The same things were measured in two ways. Each way mixes the same 4 hidden numbers, adds some noise and spreads widely along 3 directions of its own, which tell nothing about the thing.
In the rows, 128 means zero.
Some things both ways: the first way, then the second way.
[123 129 106 100 108 129 164 175 116  95 124 144  96 161 105]
[125  80 149  99  96 120 133 149 169 184]

[110 136 146 128 121  55 122 109 129 215 112 112 171 118 162]
[128 172 217 114 132 154 160 117 148 150]

[132 103 145 113  85 147 157 159 107 125 102 170 116 132 122]
[169  97 138 139 131 152 162 139 124 200]

[ 90 118 138 117 130  90 158 101 151 146 138 134 171 138 128]
[136 150 143 125 121  88 100 118  94 158]

[119 107 156 157  88 114 109 114 167 132 116 113 173 119  98]
[148 154 134 133 105 126 169  92 136 150]

[119 111 168 143 103 120 130  97 195  79 139 112 177 126  69]
[ 81 114  63 147  65 124 136 102 117 184]

[141 139  92 114 101 155 129 205  80 128  76 175  67 161 162]
[115  85 156 147 110 176 164 139 160 218]

[114 141 113 132 118  81 130 118 164 159 152  97 148 146  99]
[161 170 196  49 147  67 137 131 160  92]

[113 130 127 165 103 120  86 148 132 144  93 108 143 141 132]
[128 167 167 143 114 134 159  92 135 154]

[128 134 123 149 104 169  98 163 136  97  91 160 100 146 137]
[ 49 135  71 188 111 137 141 124  91 193]

[134 172 133 102 127 131 124 114 177  68 115 153 114 132 150]
[140 114 123  84  69  96 156 108 182 151]

[140 135 144 113  94 126 120 161 151  64 104 111 131 134  91]
[122 119 133 116  94  77 171  94 191 156]

[130 120 149 105 102  92 142 174 110  97  84  96 153 137  99]
[112 141 189 131 137  94 165 118 178 159]

[120 129 145 160 102 137  91 121 169 125 106 123 149 129 124]
[154 162 116 140  95  92 159  73 130 147]

[113 132 120 101 118 114 173 127 158  98 154 137 131 153  91]
[117 106 138  77 123 108 122 166 137 144]

[144 139 112  92  93 142 158 183 110 108 108 157  87 146 123]
[ 94  70 137 126 105 141 153 146 172 204]

[107 131 118 128 119 141 149 143 137 109 123 159 124 161 128]
[121 131 116 128 133 102 108 145  92 164]

Other things, the second way, with their names:
<40>: [197 122 164 100  89  90 142  92 153 169]
<554>: [176 131 182  81 162  89 111 163 123 134]
<660>: [ 93 220 138 165 193 102  82 147  17 130]
<268>: [ 69 145 164 154  99 143 150 104 153 181]
<325>: [133 164 222 130 143 119 143 116 152 157]
<401>: [147 122  93 107  88 127 147 122 125 153]
<198>: [ 88 218 137 157 165  79 119 110  84 114]
<621>: [143 149 170 128 169 155 136 157  92 162]
<326>: [148 178 175 105 111  67 143  78 160 119]
<410>: [ 73 152  93 147 114 145 160 122 115 151]
<449>: [113 143 122 119 107 125 137 121 118 152]
<451>: [108 123 101 172  56 175 165  81 114 203]
<64>: [127 130 178 111 151 154 170 153 146 159]
<533>: [112 175 144 115 126  78 130 114 128 120]
<224>: [122 176 180 117 121  93 154  94 160 139]
<658>: [116 145  82 110  77  30  74  94  94 142]
<182>: [115 149 148 144 102 153 175  98 151 171]
<623>: [171 129 120 146 165 113 117 154  72 181]
<118>: [177 141 183 150 138 161 177 105 136 192]
<70>: [126 157  71 156 107 117 154  94  91 152]
<665>: [ 59 101  68 153 102 165 134 156  96 198]
<275>: [126 187 201  91 124 109 138 107 150 121]
<346>: [182 151 216  99 152 113 167 120 175 148]
<52>: [ 64 167  64 146 157 122 133 156  66 129]
<432>: [129 161 141 136 209  83 114 178  74 135]
<303>: [137 141 135 149 142 143 148 134 111 174]
<226>: [128 108 184 109 152 129 175 155 187 164]
<551>: [138 178 167 132 135 130 137 111 100 147]
<272>: [104 130 127  87 128 105  94 165  94 142]
<537>: [206 123 182  85 131 120 128 137 127 163]
<502>: [145 211 227 118 208  47 137 131 140 100]
<109>: [170 142 172  55 131  38 135 123 181 111]
<456>: [196 162 157 120 166 148 127 152  57 147]
<443>: [124 178 119 154 162  76 140 116  98 139]
<159>: [ 97 145 185 102 176  81 113 177 132 130]
<51>: [159 124 133 103 144 111  78 172  62 162]
<67>: [152 156  91 146  88 102 135  79  95 165]
<124>: [159 141  82  97 124  83 120 136  89 122]
<460>: [124 157 175 122 114 106 168  99 172 151]
<38>: [ 94 135 188  76 158 114 123 185 143 130]
<313>: [185 136 182  92 165 109 100 171  90 154]
<355>: [121 185 102 143 110  96 112  97  72 137]
<184>: [142 159 140 101  91 100 139  93 140 138]
<144>: [149 199 140 137 141  89 120 104  77 122]
<158>: [104 180 141 103 138 101 143 129 125 116]
<339>: [ 22 192 126 150 112  85 142 102 137 129]
<611>: [179 133 203 109 130 149 172 120 162 165]
<638>: [ 62 171  89 132 144  94  88 153  50 138]
<354>: [134 152 125  98 131 117  96 156  70 141]
<483>: [184 160 151 128  90 172 175  81 123 159]
<320>: [172 127 128 103  62 114 154  80 152 158]
<366>: [146 148 160 116 144 110  96 146  77 164]
<58>: [134 148  70 103 140  72  87 161  52 126]
<610>: [117 125 145  85 141  42 125 140 165 125]
<146>: [ 27 178 129 151 103  97 166  94 167 137]
<587>: [133 127 103 110  93  83 136 112 140 148]
<292>: [ 75 184 142  99 142  54 102 127 119 103]
<574>: [105 144 177 140 145 120 148 132 142 166]
<571>: [ 89 150 138 118 128  77 133 129 142 133]

Some of these things the first way, each followed by its name:
[112 111 135 129 114  76 132 194  97  93  82  59 168 165  84]
<502>
[106 131  86 177 116 169 123 107 192 143 180 174 103 161 114]
<58>
[ 93 139 118 146 131 117 131  87 187 138 154 146 146 149 139]
<638>
[101 141 108 158 119  73 103 130 153 179 133  76 158 156 109]
<275>
[130 132 106 121  96 126 146 159 147 118 145 118 104 154  82]
<610>
[109 123 125 124 121  78 130 168  91 160  86 104 151 154 139]
<325>
[123 129 131 142  93 131 127 116 184 127 147 133 131 126  86]
<587>
[ 93 107 157 130 116 102 159  97 143 165 128 155 187 124 136]
<456>
[113 144 141 126 128 125 132 127 164  94 110 137 141 138 151]
<449>
[116 122 154 154 100 168  98 119 177  72 108 140 155 126 129]
<70>
[ 93 128 132 171 119 128  96  93 194 158 136 130 160 139 131]
<355>
[122 144 124 159 107 149  87 155 164  88 104 119 121 149 123]
<410>
[124 111 156 120  98 127 160  94 179 129 153 151 156 112  98]
<665>
[111 135 121 116 124 123 139 146 128 117 107 148 123 151 149]
<40>
[121 137  82 187 103 126  66 167 138 172 125  91 112 170 116]
<326>
[ 94 139 113 145 134 122 143  89 197 112 169 135 150 156 110]
<658>
[111 144 105 100 131  86 166 149 125 130 135 120 129 165 120]
<38>
[123 125 142 108 107 103 136 160 102 136  76 130 145 137 139]
<611>
[118 174 106 156 127 133  51 157 155  95  84  95 113 162 151]
<339>
[ 90 116 122 115 139  99 168 128 119 138 125 143 158 163 135]
<366>
[116 142 126 133 114  98 107 143 126 158  93 119 135 131 154]
<268>
[131 142 108 124 108 124 116 171  98 152  91 141 105 149 156]
<574>
[135 170  81 150 117 153  69 191 114 128  71 138  75 165 181]
<460>
[ 94 117  86 134 124 136 176 122 138 189 171 189 114 160 137]
<51>
[122 130  92 134 103 166 134 182 101 136 105 177  82 165 146]
<432>
[120 154 111 163 115 182  74 164 134 103  68 159 101 153 192]
<451>
[ 88 112  96 114 126 117 184 174  98 104 127 141 130 189 104]
<313>
[137 106 139 134  71  88 139 112 144 222 147 127 150 112  99]
<64>
[ 95 126 123 152 123 108 109 139 132 155 107 120 156 149 141]
<551>
